There are 9 hidden switches. A switch that is on adds its own fixed numbers to the row, and there is some noise. The rows also spread widely along 13 directions, which tell nothing about the answers.
(in the rows, 128 means zero)
Known rows, each followed by its switches (1 for on, 0 for off):
[103 177 132  89 149 130 105  74 110 116  97 105 110 115 166 121  82 131
 142  73 151 108 128 103  94 104 116]  0 1 1 1 0 1 1 0 0
[152 168 164 133 159  77 140 136 151 183 130 111 115  73 140 179  43  85
 107  85 140 119 143  94 121  64 108]  0 1 1 0 1 1 1 0 0
[106 113 128 119 196 165 103 145 111 137 133  98 104 142 121 155 111 122
 132 126 116 133 147 115 116 146 125]  0 1 0 0 1 0 0 0 0
[142 139 122 115 129 133 109 179 128 189  60  85 138  39 142 154  72 106
 153 106 165 172 137 107 121  78 172]  1 1 1 1 1 1 1 1 1
[ 95 192 154 189 119 165  95 174  75 118 161 166  97 136 158 167 105 150
 152  86 130  94 146  64 137 162 114]  1 1 0 1 0 1 1 0 0
[152 152 115 136 115 159 183 141 123 138 148 137 149 118 132 147 139 116
 115 114 107 144 142 121 135  94 135]  1 1 0 1 0 1 1 0 0
[159 142 190 103  58 126 145  87 170 191 118 101  89  48 146 102 139 106
 137  62 181 146  57 141 117  66 141]  1 1 0 1 1 0 1 1 0
[171 194 156 102  64 104  79 135 129 116 166 146 106 146 176 113 127 141
 127  94 175 125  99 160 165 104 155]  0 1 1 1 1 1 0 0 1
[112 111  95 134 145 123 117 107 139 111 160 158 133  83 137 113  82 156
 140 133 174 132 148 111 126 122 108]  1 0 1 1 0 1 0 0 0
[132 125 143 111  89 110 116 103 144 102 124 137 126 121 186 117 111 183
 103 103 107 132 101 123  90  79 149]  1 1 0 1 1 0 0 0 0
[153 151 184  75 144 168 132 108 156 178 170  99  72 109 165 149 138  91
 154  79 148 147 122 116 155  74 116]  0 1 0 1 0 1 0 1 0
[107 120 131 146 130 123 110  84 151 144 125 132 136  62  88 121  93 164
 109  80 135  91  92  91  53 151  91]  0 1 0 1 1 1 1 0 0
[119 150 105 126 146 160  99 152  80 192  77  95 112  87 130 129  95  96
 183  98 176 146 134 101 111 118 142]  1 1 0 1 0 1 1 1 0
[104 135 145 114 118 137  75 115 128  72 135 132 108 139 190 121 105 190
 132 126 143 132 122 120 128 125 133]  0 1 0 1 0 1 0 0 0
[130 146 109 106 169 144 114 120 147 102 107 126 157  85 145 148  77 135
 129 116 151 108 168  81 115 111 121]  1 0 0 1 0 1 0 1 0
[141 147 141 137 107 155  96 157 102 111 121 199 124  80 162 122 113 195
 133  95  98 157 145 101 110 150 157]  0 0 0 1 1 1 0 1 1
[ 75 146 202  92 166 175  91  78 194  59 135 112 108  64 177 163  90 175
 118  93 152  98 152  70 143 153 100]  1 1 1 0 0 0 0 0 0
[ 92 143 176 171 163 141 189 127 150  98 133 135 109  63 146 154  75 111
  90 111 127 134 157 116 134 103 122]  0 0 1 1 1 0 1 0 0
[ 96 121 162 120 224 206  47 168 165  77 155  69 129 144 103 180 129 142
 114 155 160  81 157 114 190 214 126]  1 0 1 1 0 0 0 0 0
[145  69  94  75 127 140 141  84 175 154 141  92 153  86 115 117 126 146
 127 119 153 161 107 122  91  86 125]  0 1 0 1 1 1 1 0 0
[111 108 192 111 172 164 123 117 115 113 123 145  45  74 171  94 121 161
 121 125 123 215 122 175 150 134 161]  0 0 1 0 1 1 0 1 0
[109  96 109 111 148 149  75 111 107 118 159 128 107 112 138 118 101 190
 156 118 156 145 129 106 116 139 126]  1 1 1 0 0 1 1 1 0
[121 137 107  81 142 136  74  95  91 122 118 133 105  90 165  88  63 154
 185 100 196 150 160 108 111 131 128]  0 1 0 1 0 0 1 1 1
[132 123 127 127 184 117 130 160 134 166  76  83 129  51 125 154  52  88
 136 128 176 150 156 113 131  91 147]  1 0 1 0 1 0 1 1 0
[142 110 125  53 137 168 140  65 121 123 167 156  91  95 179  78 122 153
 156 101 140 190 155 135 123  91 135]  1 1 0 1 0 0 0 1 1
[179 129 139  88 154 167  98 177 106 125 150 124 122 160 135 151 153 161
 116 120  90 162 140 140 150 134 168]  0 0 0 0 1 1 1 1 1
[110 145 124 136 141 179 140 147 118 119 138 115 118 140 127 150 148 126
 124 107 109 108 120 119 121 113 130]  1 0 0 1 0 1 0 1 1
[ 77  83 110 115 127 150  97 113 152 112 134  50 114 116 143 136 106 150
 150 137 202 123  88 117 121  84 131]  1 1 1 1 0 1 1 1 0

New rows, each followed by its switches (1 for on, 0 for off):
[ 64 141  93 119 114 146 129  81  83  65  97 154 108  80 179  93  76 186
 145  91 155 154 141 103  77 106 142]  1 1 1 0 1 1 1 1 1
[129 150 138 113 122 112  91 128 108  82  77 110 120 134 159  91  95 159
 110 129 152 126 108 165 121 127 160]  1 0 0 1 0 0 1 0 1
[153 138  83 106 208 123 110  96  88 172  78 111 128 113  60  77 102  93
 110 106 133 118 113 171  68 151 128]  0 0 0 1 1 1 0 1 0
[105 135 221 138 147 183  56 170 166 148 123 108  91  68 132 178 123 168
 128  99 113 120 110  91 141 191 119]  0 1 0 1 0 1 0 0 1
[111 134  81 128 131 145 178  98  81 165 163 138 100 160 141 124 139 107
 146  87  89 144 120 125  85  58 112]  0 1 1 1 0 1 0 0 0
[147 123 139 110 146 126  58 138 107 134  58 124 148  66 140 130  77 202
 124 107  97 144 133 103  89 155 163]  1 1 1 0 0 0 1 1 0
[ 90 107 132 143 115 206 150 150 164 103 112 121 136  73 135 144 164 145
 130 135 147 162 123 119 142 136 152]  1 0 0 1 1 1 0 0 0
[126 186 128 139 192 154 131 150 107 125 126 153 130 103 125 165  92 102
 121  99 126 116 184  99 139 148 125]  1 0 1 0 1 1 0 0 0
[131  85 110 146 142 123 149 119 118 132 110 135 140  89 109 118 104 170
 109 127  90 144 118 124  78 120 125]  0 0 0 0 0 0 1 1 0
[123  93 124 115 189  99  94 163 183 134  65  46 152  91 130 167  54 114
 102 165 163 130 123 122 116  83 143]  0 0 0 1 1 1 0 0 0
[128 156 169  95 146 133 119 100 136 122 159 110  92 121 172 139  97 129
 128  94 148 132 132 121 145  89 118]  0 1 1 1 0 1 1 0 0
[117  58 102 122 172 144 112 146 120  94 184 140 126 134 152 151  87 204
 122 160  83 162 169 104 112 112 125]  0 1 0 0 0 0 0 1 1
[155 169 154 109 154 148 102 166 126 108  72 115 129 103 140 126 113 130
  97 127 131 147 132 164 147 138 177]  0 0 0 1 1 1 0 1 1
[138 128 109 150  82 113 105 118 129 182 139 119 135  93  96 123 118 144
 143  88 154  98  71 112  87 111 115]  0 1 1 1 0 1 1 1 0
[116 140 172 124 146 149 155  87 183 128 164 121 115  67 129 151  97 125
 109  92 147 108 131  92 125 112  82]  0 1 0 1 0 1 1 0 0
[164 152 189 120 108 117 112 113 132 126 153 157  91 105 161 113 118 165
 106  83 123 135  99 133 123 112 138]  0 0 0 1 1 1 1 1 0
[167 126 166 130 112 110 142 130 152 143 137 144 129  82 143 131 103 157
  88 109 103 156 113 133 115  98 140]  0 1 0 1 1 1 1 0 0
[150 131 108 166 124 118 117 189 124 149 129 146 151  83 125 138  90 127
 124 153 152 167 145 142 151 125 160]  0 1 1 1 1 1 0 0 0
[116 176 105 138  77 139 146 113 106 128  84 152 134  67 150 115 112 130
 165  86 181 126 123  92 109 106 127]  1 0 0 0 0 1 1 1 0
[122  82 117 115 125 141 139 140 171 107 124  90 163 113 155 166 120 164
 100 138  95 148 123 118 108  72 159]  0 1 1 1 1 0 0 0 0
[145 142 183 122 186 186 122 110 141 155 101 151 124  30  95 127 114 145
 103  86  76 133 149 109 103 192 118]  0 1 0 1 0 0 0 1 0
[164 168 167 108 150 157 131 136 162 193 118 123 143  42 109 169 113 101
 123  67 125 133 147  89 127 133 125]  0 1 1 1 1 1 1 0 0
[135 119 125 115 136 128  82 100 115 173  90 122 116  47 113  87  83 153
 152  97 171 139 104 118  86 147 124]  1 1 0 1 0 1 1 1 0
[134 104 169 153 155  97  85 157 135 156  88 105 101  76 133 127  76 154
 107 135 118 145  90 152 116 110 150]  0 0 1 1 0 1 0 1 0
[116 197  94 132 123  98 117  73 104 118  95 149 125  85 115  76  67 100
 154  97 238  91 129 128 112 149  90]  0 0 0 0 0 1 1 0 0
[146 165 230  95 198 131 160 119 174 133  72  67  87  63 136 155  80  84
  68  93 118 130 128 149 137  94 137]  0 0 0 0 1 0 1 1 1
[151 154 112 105 142 131 105 122 124 129  99 144 167  73 134 130  72 141
 135 101 152 131 170  91 104 142 137]  0 1 0 1 1 0 1 0 0
[142 201 117 106 139 131 136 114 112 110 112 127 148 135 140 136 102 107
 110  89 112  94 152 128 118 108 130]  0 1 1 1 0 0 0 0 1
[136 144 131 132  91 148 151 140 137 124 154 130 130 108 150 137 136 128
 126 115 155 157 123 137 154  93 152]  0 1 1 1 1 1 1 0 0
[138 122 161 125  87 163 104 117 170 130 132 145 138  50 129 126 147 188
 123 103 126 139  94 120 126 147 138]  0 1 1 1 0 1 0 1 0
[151 170 111 113 122 127 154 121 141 124 134 127 155 118 128 154 121 111
 117  94 144 112 138 114 127  93 127]  0 0 1 0 1 1 1 0 0
[135 122 168 122 153 136  80 139 170 166 126  72 116  91  93 144 122 119
 126 114 172 107  87 139 147 151 120]  0 0 1 1 0 1 1 0 0
[189 164  83 126 189 147 128 152  89 178 105 121 169 115  52 112 116  72
 117 134 129 118 158 164 131 171 137]  0 1 0 1 0 0 0 1 0
[137 142  69 133 144 131 138 119 105 171 106 115 151  76  79  93  97  84
 151 132 203 146 136 158 129 138 125]  0 1 1 1 0 1 1 0 0
[101 104 137 186  75 145 111 166 128 119 158 163 115  70 165 141 106 185
 143 123 140 155 122  96 126 111 153]  1 1 1 1 1 0 0 1 0
[122 112 101 157  89 167 117 145 136 127 172 154 145 105 111 137 149 170
 134 117 134 123 108 104 110 141 129]  0 1 0 1 1 1 0 1 0
[ 68 194 167 158 113 140 114 116 133  97 119 132  83  96 170 150  87 119
 139  84 181  96 121  86 123 125 104]  0 1 0 0 1 1 0 0 0
[ 82 149 177 133  92 187 119 153 137  97  53  73 123 103 170 174 155 160
 119  88 103 132  91 102 114 118 177]  1 1 1 0 1 0 1 0 0
[132 110 116 104 148 161 128 128 137 126 103 108 143  95 131 120 125 144
 131 131 143 157 131 130 127 126 141]  1 0 0 1 0 1 1 0 0
[132 109  84 130 155 127  90 131 108 197 104  98 122 127  71 112 133 113
 138 103 136 119  77 149  75 138 132]  0 0 1 1 1 1 0 0 0
[129 174 161 113 140 132  46 147  65 101  66 128  92 146 184 117 106 189
 128 108  95 146 110 146 119 145 177]  0 1 1 0 0 1 0 1 0
[107 106 121 107 150 145  51 113 137 140  76 106 146  51 114 119  84 186
 147 111 157 136 118 101  91 177 130]  0 1 1 1 0 1 1 0 0
[132 121  85  69 236 148  55 119  96 156  65  66 136 118 101 115  78 119
 140 127 139 132 144 137  95 148 144]  0 1 1 1 0 1 0 1 0
[113 175 154 177  93 143 135 154 159 132 125 142 138  47 140 153  92 103
 141 115 194 108 144  92 156 135 115]  1 1 0 1 0 0 0 0 0
[135 146  51 158 160 132 174 171 109  94 139 123 203 141 100 175  87 103
 100 157 132 119 193 116 136 110 140]  0 1 1 0 1 0 1 0 0
[125 112 110 125 167 121 158 111 107 106 116 134 114 110 130  97 101 142
  96 137 129 173 129 170 119 107 148]  1 0 1 0 1 1 1 0 0
[104 125 158 138 180 156  83 134 144  91 160 148 121  75 150 166  62 175
 118 112 125 115 178  70 123 155 121]  0 1 1 1 1 0 0 1 0
[ 89 124 114 153 133 135 165 116 151  77 126  99 145 102 111 134  90 133
  95 146 160 106 126 133 121 119 111]  1 1 0 0 0 0 1 0 1
[128 120  89 132 119 183 140 178 127 178 129 106 139  90 101 159 145 100
 164 125 157 160 131 112 136 114 141]  0 1 0 0 1 1 0 1 1
[107  90  97  96 154 146 123  85  98 111 110 133 116 122 171  95 102 180
 139 118  95 168 136 122  73 101 139]  1 1 0 1 0 0 0 0 0
[ 81 145 102 165 111 116 167  90  69 108 143 139  82 140 154 102  82 125
 146 108 159 120 120 123  93  78 104]  0 1 0 0 0 0 1 1 0
[127 128  71 119 130 125 150 122 117  83 157 147 149 129 144 114  91 133
 132 158 167 148 175 139 141 107 121]  0 1 0 0 0 0 0 0 1
[119 132 179  94 126 148  95 100 146  81 186 151  64  98 218 111  94 164
 144 115 190 168 140 119 167  96 136]  1 1 0 1 1 1 0 1 0
[101 109 112 116 111 159 136 105 110  82  71 102 132 118 152  97 135 169
 126 130 131 147  99 147  93 110 160]  0 0 0 1 0 0 1 1 0
[163 147 134 108  91 145 117 145 141 140 148 146 144  75 145 130 120 155
 139 111 155 159 141 123 160 122 146]  1 1 1 1 0 1 1 0 1
[118 157 152 125 189 114  52 130  92 155 148 152  70  94 162 126  40 130
 160  96 172 139 164 102 128 142 117]  0 1 1 1 1 1 0 0 0
[179 143 174 143 148 103 126 171 172 205 143 107 121  71 116 167  85  78
 111 129 151 135 128 132 163  99 114]  0 1 0 1 0 1 0 0 0
[ 83 106 120 151 140 188  87 174 101  98 125 113 104 143 141 140 141 175
 143 138 121 133 114 121 124 145 147]  1 0 0 1 0 1 0 1 1
[154 194  77 117 120 165 127 106  67 121 142 171 134 130  94  77 159 115
 148  87 186 121 132 155 141 173 141]  1 0 1 0 1 1 1 1 0
[149 145 142 159 109 117 131 160 144 162 146 117 129 120 119 173 118 124
 114 112 114 100 100 107 123  94 113]  0 1 0 0 0 1 0 1 0
[124  92 135 168 155 116 124 151 137 157 104  94 137  77 100 148  72 146
  99 132 108 114 110 110  85 111 127]  1 1 0 1 0 0 1 1 0
[162 145 128 140 141  71 101 143 128 150 122 101 138 124 105 138  75 127
  95 133 145 107 105 152 128 117 127]  0 1 1 0 0 1 1 0 0
[158 120  84  90 104 127  58 138 125 107 130 126 176 146 155 132 123 191
 140 128 130 123 128 115 119 124 158]  1 1 1 1 0 0 0 0 0
[124 156 179 135 159 136 101 136 125 137 151 153  74  68 146 138  77 139
 125  96 142 148 142 121 142 136 126]  0 1 1 0 1 1 0 1 1
[135 166 185 112 135 165 117 151 143  99  94 110 119  99 161 158 121 153
 106 102 105 130 130 115 139 123 150]  0 0 0 1 0 1 1 1 1
[156 127 197 109 116 121  73 117 147 108 135 170 107  70 181 121 101 225
  94  95  85 157 109 123 111 129 159]  0 1 1 1 1 1 0 1 0
[125 109 152 146 104 143 136 139 140 147 181 119 103 152 149 158 145 149
 123 110  87 123  97 116 115  88 120]  0 1 0 1 0 0 0 0 0
[184 147 131  77 120  82  32 130 147 168 115  57 143 158 113 139 103 126
 138 109 185  78  85 129 126 127 125]  0 1 0 0 0 0 1 0 0
[162 150 100 128 129 106 117 183 111 148 137 114 161 154 154 194  80 120
 135 115 121 120 166  76 122  75 140]  0 1 0 0 1 0 1 0 0
[179 133  79  67 218 120 116 120  73 182 102  88 120 161 109 117 103  94
 125 122  94 157 140 169 104  91 147]  0 1 1 0 0 1 0 1 0
[117 127 158 127 108 141  68 124 146 102 156  85 104 168 138 134 139 165
 119 121 146  79  69 134 125 128 127]  0 1 0 1 0 0 0 1 0
[127 125 119  90 138 174 132 108 157 145  72  84 153  58 115 129 135 129
 135  99 154 137 111 118 111 112 143]  1 0 1 1 0 1 1 1 0
[122 156  94  96 184 186 145 144 101 147  95  89 147 128 134 163 114  86
 145 102 126 145 173  94 114 106 143]  0 1 0 1 1 1 1 0 0
[139 154 112  74 147 142  84  80 128  84 115 134 146 123 131  99 126 174
 117 114 140 122 128 145 121 168 130]  0 1 1 0 0 1 0 0 0
[129 144 141 122 111 162 125 128 156  81  70 117 165  49 130 120 116 169
 107 139 162 145 124 132 144 156 153]  1 1 0 0 0 1 1 1 0
[ 67 104  91 146 162 180 125 136  81 134  49  71 116 120  90 110 136 120
 155 139 148 143 105 148  95 168 138]  0 0 0 0 0 0 1 0 0
[114 115  90 137 144 147 105 144 155 116  89 115 178  50 100 128  97 146
 115 148 172 139 137 124 121 156 149]  1 1 1 1 1 1 0 0 0
[178 178 157 151  83  56  89 140 149 122 168 189 132  86 136 123  72 165
  90 109 152 109 116 140 141 133 123]  0 1 1 0 1 1 0 0 1
[111  95  64  65 158 178 130  84  95 130  42 108 149  94 145 102 131 170
 152 112  88 183 133 117  55 111 153]  0 1 0 0 0 1 0 1 0
[176 156 124 102 139 135 103 157  98 117 138 132 133 165 166 136 128 139
 124 122 107 133 145 141 151  98 170]  1 0 1 1 0 0 0 1 0
[120 104 115 130  85  92 112  85 119 127 131 157 116  97 155 100  90 204
 131 101 125 141  92 109  68 106 111]  0 1 0 0 0 1 1 0 0
[118 159 170 117 139 168 110 105 119 159 169 165  68  68 162 131 112 135
 160  57 141 142 139  87 121 118 118]  1 1 1 1 1 1 0 1 0
[149 140  47 100 122 144 171 124 114 120  94 115 189 111 113 123 125 123
 114 108 127 134 136 132  88  71 162]  1 0 1 1 1 1 1 1 1
[145  96 126 124 140  97  78 148 176 131 124 101 158  82 132 140  62 151
 123 163 173 131 134 120 134 123 128]  0 1 0 1 0 0 0 0 0
[131 157  98 137 150 163 140 122 123 139 110 104 154 123  65 117 144  82
 108 116 148  96 117 156 113 163 127]  0 1 0 1 1 0 0 0 0
[139 110 115  83 126 130  95 108 156 140 116 102 138 100 131 131 127 157
 125 109 140 143 102 131 107 113 139]  0 1 1 0 1 1 0 0 0
